There are 4 nested groupings, the coarsest first. Each group lies inside one group of the grouping before and may be the whole of it. The rows also spread widely along 11 directions, which tell nothing about the answers.
In the rows, zero is written as 128.
Known rows, each followed by its group in each grouping:
[179 112  81 116 139 118 131 102 118 146 161 141 150 137 136 104 128 130
 136 112  91  87 131] : lorug Bab dak fafi
[206 111  96 143 152 148 191  71 100  76 189 170  55 129 190 120 117 166
 109 125 121 138 145] : bom zaker rumur Dad
[128 122 141 106  79 141 132  80 147 112 126 136 115 118  85 106 132  97
 129  95  75 131 111] : lorug kota Rubod Daner
[179 174 104  80 122 139 100 176 118 186 120 115 140 137  81 153 117 191
 188 161 162 117 103] : gakat Kibip gumef Gufik
[145 127 105 131 142  86 139 105 100 102 142 172 113 133  93 137 176 111
 155 118 123 122 138] : gakat Kibip bobi dum
[ 55 126 128  77  90 177 139 111 157 218 126 119 155 106 135  89 144 174
  91 113 142 141 102] : gakat Kibip bobi mun
[166 115 111  89 194 134 111  82 132 157 162 101 113 106 130 117 145 133
 124 118 103 119 127] : lorug Bab bosa Sezu
[107 115 163 113 162 120 145 127 132 123 136 130 109 127 159 148 146  76
 130 123 159 123 145] : lorug kota sukil muter
[106 158  85 189 130 159 118 171 111  93 118 119 163 135 152 128 109 157
  85 111 152 129 158] : bom guz Fimun bip
[ 72 128 185 127 158 154 153 144 169 122 129 109  99 115 154 129 131 122
  94 125 186 172 130] : bom zaker Kaz bika
[156 188  96 154  45 153 151 123 102  95  94 122  93 159  84 146  90 135
 127 114  95 130 138] : lorug Bab dak kasam
[200 108 119  83 195  36 170 129 120 146 175 162  73 150  97 139 191 120
 191 148 165 138 127] : gakat Konu dete Luz
[183 152  95 140 129 173 136 136  98 123 144 133 122 134 171 147  95 178
 124 137 141 105 145] : bom zaker Kaz Buf
[ 93 156  83 149 123 150 142 146 102 141 107 113 142 141 139 136 134 145
  98 117 149 121 161] : lorug Bab vez bagof
[124  95 152  93 155 142 120  92 146 124 157 146 129  87 133 109 151 113
 147 137 128 130 109] : gakat Kibip gumef gudo
[122 148  74 137  81 189 141 146 157 153 123  71 161 131 126  58  80 185
  86 122 115 129 114] : lorug Bab vez bagof
[149 151 156 116 140 116 151 113 102 142 120 130 105 156 183 188 137  66
 123 112 136  87 164] : gakat Konu dete Luz
[148 140 106 103 142 130 122 117 102 172 137 150 122 123 120 156 166 165
 150 122 142 116 143] : bom zaker rumur Dad
[114 171  99 120  99 131 177 166 114 172 110 108  88 157 108 122 155 162
 140 152 189 145 137] : gakat Kibip gumef Gufik
[200 154 131  73 159 110 147 125 126 151 147 129  65 154 101 170 106 166
 147 129 140 156 109] : lorug Bab bosa Sezu
[111 169 153 104 146 138 143 116 142 164 116 107 115 161 150 171  97 128
  64  71 124 146 129] : lorug Bab dak fafi
[190 181 107 126 119 103 174 132 117 128 117  96  62 187  97 148 112 122
 129 115 123 136 139] : lorug Bab vez bagof
[131 137 135 142 110 162 162  90 117 113 132 134  92 130 174 136 128 116
 100 109 122 119 155] : bom zaker rumur Dad
[129 141 142 120 189 182 119 106 122 103 136  79  76  82 156 134 145 122
 132 166 159 145 143] : gakat Kibip gumef gudo
[ 84 131  80 151 126 151 157 122  83 102 124 150 100 112 127 130 175 149
 115 132 159 149 167] : lorug kota Rubod Daner
[155 144 100 149 142 150 106 137  61  78 131 197 125 108 129 200 139 166
 170 150 157 118 159] : bom zaker Kaz Buf
[ 56 187 167 133  65 156 127 115  96 126  61 146 120 138 116 204 144  75
 114  95 132 121 156] : gakat Kibip gumef Gufik
[122 122 155 112 109 162 149  75 156 127 141 130  97 109 133 109 131 130
 100  99 105 150 118] : bom zaker rumur Dad
[160 133 137 164 222 126 126 111 109  56 153 125  86 117 160 160 143 101
 114 118 142 135 165] : bom zaker Kaz bika
[168 147 127 127 189 123 105 147 147 125 145  82 152 140 142 121 112 117
 119 117 132 107 124] : gakat Kibip gumef gudo
[125 147 146 125  84 167 114 145 159 111 113 113 148 128 109 124  69 130
 130 127 116 130 107] : lorug Bab dak fafi

New rows. What belongs after each?
[142 157 132 120 116 148 133 131 123 138 124 137 116 136 122 156 119 155
 123 115 138 133 130] : bom zaker Kaz Buf
[138 149 112 138 165 119 162 120 132 133 134  78  94 142 142 113 151 111
  96 116 139 135 151] : gakat Konu dete Luz
[171 106 116 111 161  69 147 109 122 120 160 150 100 134  95 108 186  92
 183 143 132 111 130] : gakat Kibip bobi dum
[ 82 160 145 118  98 130 166  87 164 144 106 103 110 160 105 121 115 108
  41  41  85 169 119] : lorug Bab vez bagof
[138 143 160 116 151 117 141 137 127 107 132 144 103 140 136 165 123 112
 139 133 160 135 126] : gakat Kibip bobi dum
[136 134 115 127  49 162 155 114 108 178 117 127 132 148 181 115 131  93
 131 124 116  59 158] : bom guz Fimun bip
[148 147 110 157 161 119 118 124 124 105 132 115 129 134 108 128 148 117
 116  98 116 122 149] : bom zaker Kaz bika
[ 48 154 119 144 112 150 152 110  97 134  89 110  91 104 119 143 202  99
 116 135 159 144 177] : gakat Konu dete Luz
[145 126 142 102 139 170 139 102 149 167 150 105 118 121 171 113 116 139
 102 115 125 117 125] : bom zaker Kaz Buf
[ 78 135 142 125 103 151 143 125 118 109 112 168 131 125 133 166 116 129
 109 110 142 149 134] : lorug Bab vez bagof
[148 134 164  82 124 118 155  79 149 133 131 117  50 131  84 137 137 100
 137 115 108 161 113] : lorug Bab bosa Sezu
[178 119 158 106 212  97 103 143 159 165 157  87 148 140 159 129 144  88
 148 122 145  80 137] : bom zaker rumur Dad
[115 128  96 194 186 134 132 111 100  54 145 141 126 115 153 131 158 120
  86 100 131 134 173] : bom zaker Kaz Buf
[146 110 114  96 163 143 119  83 132 132 157 134 117  99 118 119 134 149
 123 117 105 140 117] : lorug Bab bosa Sezu
[ 78  78 163  93 172 185 109  38 122 119 150 143  79  29 149 122 205  97
 141 148 128 155 144] : bom guz Fimun bip
[ 81 165 116 150  84 211 109 105 146 137 101  84 156 105 131 106 110 160
  62  85  98 134 134] : bom zaker rumur Dad
[138 108 128  96 105 183 118  81 130 178 139 114 131  88 149  95 157 115
 152 141 107  80 135] : bom zaker Kaz bika
[124 122 163 129 174 109 160 155 164 104 152 136  94 136 133 129 131 143
 121 129 187 175 121] : bom zaker rumur Dad
[ 94 119 150  84  82 166 119 106 134 140 125 171 137  88  99 131 140 147
 158 140 134 145  99] : gakat Kibip gumef gudo
[210 160 124  91 164  86 113 157  94 150 137 151 119 161 112 194 134 131
 194 143 157  96 129] : gakat Kibip gumef gudo
[ 87  96 191  99 201 140 142  98 142 112 153 149  68  79 156 154 180 115
 136 146 186 175 138] : bom zaker rumur Dad
[114 150  95 126  60 186 120  75  97 138 108 149 113  93  86 129 163 164
 139 119  96 129 142] : bom zaker rumur Dad
[152 149 143 144 110 139 165 154 126  94 117  92  78 156 148 132 108  82
 141 150 156 113 152] : lorug kota Rubod Daner
[ 97 121 150 109 123 148 167 114 151 108 138 135  83 119 122 117 125 140
 101 116 148 184 114] : lorug kota Rubod Daner
[132 167 138  83 102 135 153 130 165 190 109  62  79 152  76 111 121 139
 119 120 132 157 109] : lorug Bab bosa Sezu
[162 131 163 115 180 142 127  91 159 113 154 105  99 123 151 133 114 120
  98  94 112 141 122] : bom zaker rumur Dad
[ 98 127 121 111 117 119 161 114 133 150 131 140 110 135 113 121 148 130
 115 109 133 147 130] : lorug Bab dak kasam
[119 172 102 144  85 178 127  72  70 123  85  94  86 121 129 157 164  74
 119 110  87  87 187] : lorug kota Rubod Daner
[150 139 140 103 164 135 107 112 135 127 133 105 117 104 112 142 141 118
 142 132 124 132 126] : gakat Konu dete Luz
[185 102 116  96 131 156 165 104 150 134 171  97  85 121 154  68 113 135
 137 149 123 122 115] : lorug kota Rubod Daner
[ 90 176 157  94 167  95 126 126 109 165  96 131  96 137  90 211 186 113
 123  99 162 161 148] : gakat Konu dete Luz
[138 169 169  83  77 141 127 166 167 182 100  96 143 154 111 147  86 128
 139 127 142 120  99] : gakat Konu dete Luz
[153 136 138  90 136  91 132 133 136 180 126 107 118 157 104 138 147  89
 158 123 130  97 133] : lorug Bab bosa Sezu
[141 135 116  99 139 145 106 132 147 158 131 103 157 123 110 119 112 144
 132 120 116 119 112] : lorug Bab vez bagof
[107 156 140 104 128 138 157 108 128 139 125 142  93 135 118 151 135 149
 100  99 143 169 117] : gakat Kibip gumef Gufik
[174 158 129  92 102 114 120 147 152 193 123  93 159 168 110 113 112 111
 148 110 113  79 106] : gakat Kibip gumef Gufik
[153 156  88 153  85 107 124 173 122 137 125 163 194 175 101 135 105 160
 124  87 121  97 127] : bom zaker Kaz Buf
[108 112  93 177 154 132 168 119 141  67 159 135 140 123 162  81 122 143
  59  98 128 157 138] : gakat Konu dete Luz
[177 166 114 130 169 160 124 116 119 146 133  58 119 143 183 129 108 109
  99 116 118  85 148] : gakat Kibip gumef Gufik
[173 145 120  98 141  92 115 125 127 114 131 142  89 129  29 151 143 145
 181 133 122 161 109] : lorug Bab bosa Sezu
[116 119 116 128 148 147 169 125 108  91 152 167  85 108 147 128 144 164
 133 156 180 167 130] : gakat Kibip gumef Gufik
[135 119 114 133 182  92 112 147 124 136 142 135 143 123 100 127 187 116
 160 128 154 113 147] : bom zaker Kaz bika
[154 152 117 155 159 105 117 154 106  83 122 127 133 137 118 163 137 104
 148 133 144 114 154] : gakat Konu dete Luz
[171 177 134 112 141  87 137 182 123 140 123 138  92 175  84 182 121 160
 151 122 175 163 121] : bom guz Fimun bip
[149 155 139  78 178  71 134 198 152 193 129 101 115 173  85 158 133 151
 157 137 194 146 114] : lorug Bab bosa Sezu
[140 136 106 132 133 174 133 137 152 100 140  89 114  94 114  84 109 178
 123 158 143 166 112] : gakat Konu dete Luz
[121 171 164 101  84 123 135 132 138 159  92 114 118 151  98 166 129  96
 135 109 128 125 127] : gakat Konu dete Luz
[ 92 132 116 143 136 153 133 147 146 109 138 146 140 109 105 114 126 194
  98 115 159 182 116] : bom zaker Kaz Buf
[156 169  76 166 103 156 125 176  99 126 117 114 150 154 147 134 101 161
 122 131 148 100 154] : bom guz Fimun bip
[142 164  76 155  76 151 156 121 104 105 113 120 100 147  99 121 110 153
 111 119 109 134 144] : lorug Bab bosa Sezu
[ 72 149 143 155 120 111 134 150 148 116 101 120 129 136  76 125 166 105
 116 100 150 153 142] : bom zaker Kaz bika
[159 168 156  71 149 147 126 131 158 167 131  97 108 147 122 163  76 164
  97  90 129 161  94] : lorug kota sukil muter
[151 133 104 108  94 115 137 120 120 136 132 152 131 144  89 125 137 132
 144 106 108 119 122] : lorug kota Rubod Daner
[143 132 100 131 160 104 124  98 102 127 137 140 132 137 125 147 154 102
 121  94 100 103 153] : lorug Bab dak kasam
[134 143 142 156 160 112 140 155 103  86 126 153 104 142 140 178 146 105
 147 137 176 125 162] : bom zaker Kaz Buf
[188 121 125  93 144 144 121  92 130 143 149  98 109 116 136 115 128  98
 156 131  99  90 127] : lorug kota sukil muter
[ 87 108 166  89  81 138 153  85 146 154 135 194 121 115 121 136 152 134
 123  94 126 149 113] : bom zaker rumur Dad
[137 151 105 164 121 171 153 101 112  66 134 127 103 125 155 122 101 138
  83 110 114 141 138] : gakat Kibip gumef Gufik
[165 112 114 105 161 158 105 112 147 144 162 116 137  92 120  95 133 166
 141 134 121 126 111] : bom zaker Kaz bika
[122 138 161  74 151 120  92 117 172 154 129 119 150 124  73 140 121 133
 110  72 102 157  89] : lorug kota Rubod Daner
[118 161 136 106 100 160 146 169 159 174 123 124 136 147 123 131  90 202
  98 110 166 160 102] : bom zaker Kaz bika
[106 177 145 162 155 140 133 159 125  91 102  87 113 147 143 157 119  96
  99 118 164 135 152] : gakat Kibip gumef Gufik
[ 75 118 130 148 110 178 140 127  95 134 119 154 138 103 197 148 160 117
 131 149 174  91 177] : bom zaker rumur Dad
[ 96 137 140 173 121 177 138 126 116  63 121 128 135 116 189 135 102  95
  96 130 140 109 154] : gakat Kibip bobi dum
[124 126  99 138 142 129 148  89 111 111 150 173 111 118 120 130 162 167
 103  91 122 156 140] : bom zaker rumur Dad
[225 155  78 119 124 110 161 117 126 144 158 124  85 164  94 108 123 188
 137 112 112 136 117] : bom zaker rumur Dad
[174 156  98 119 105  92 112 148 105 128 126 175 127 149  47 159 143 161
 176 115 126 139 119] : bom guz Fimun bip
[112 134 132 124 126 124 113 101 136 118 128 156 134 112  73 135 157 136
 123  90 108 153 120] : bom zaker Kaz Buf
[159 115 148 113 158 119 151 152 137 107 154 143 104 141 153 145  97 128
 146 150 167 133 123] : lorug Bab bosa Sezu
[ 93 110 137  92 136  90 173 141 157 151 140 154 106 140  88 114 156 142
 134 124 168 180 108] : lorug Bab vez bagof
[137 127 128  85 141 120 107 143 141 159 134 132 143 105  83 129 153 152
 172 150 150 138 107] : gakat Konu dete Luz
[118 160 141 137 129 157 132 113 116 111 110 109 113 124 153 161 124 103
 101 113 126 125 152] : gakat Konu dete Luz
[ 96 158 146 111 131 115 130 155 122 140 102 127 112 139  92 172 150 113
 142 117 166 146 138] : lorug kota sukil muter
[151 146 117 123 124  85 137 163 124 158 129 152 140 165 100 148 150 141
 156 115 156 112 135] : bom zaker rumur Dad
[138 130 151 124 144 135 131  68 134 110 142 135 101 125 146 141 132  93
  86  72  86 138 134] : bom guz Fimun bip
[ 95 154 156 136  97 156 114  89 122 123 100 135 133 122 121 161 141  89
 102  81  97 115 147] : bom zaker Kaz Buf
[178 101 120 118 177 114 142 137 149 135 173 116 115 123 137  87 147 131
 157 149 152 115 126] : bom zaker Kaz bika
[171 100 100 139 173 123 103 142 152 118 176 128 184 123 149  82 111 144
 119 110 117 107 115] : bom guz Fimun bip
[155 162 144  97 191 118 122 127 125 120 133 109  69 121  91 166 151 141
 149 139 161 172 120] : gakat Kibip gumef gudo
[121 137 134  98 133 132 126 136 141 166 122 104 125 132 114 133 131 125
 134 129 142 123 127] : lorug Bab bosa Sezu
[158 125 112 115 116 155 167  57  91  86 150 188  28  91  92 144 167 169
 153 139 123 181 133] : bom zaker Kaz bika
[104 131 144 105 143 147 121 146 177 156 134  94 157 127 132 108  94 143
  94 108 135 143 103] : lorug Bab dak kasam
[136 150 116  94 140 118 126 145 126 193 132 144 139 143 104 152 149 177
 131 103 152 132 122] : bom zaker Kaz bika
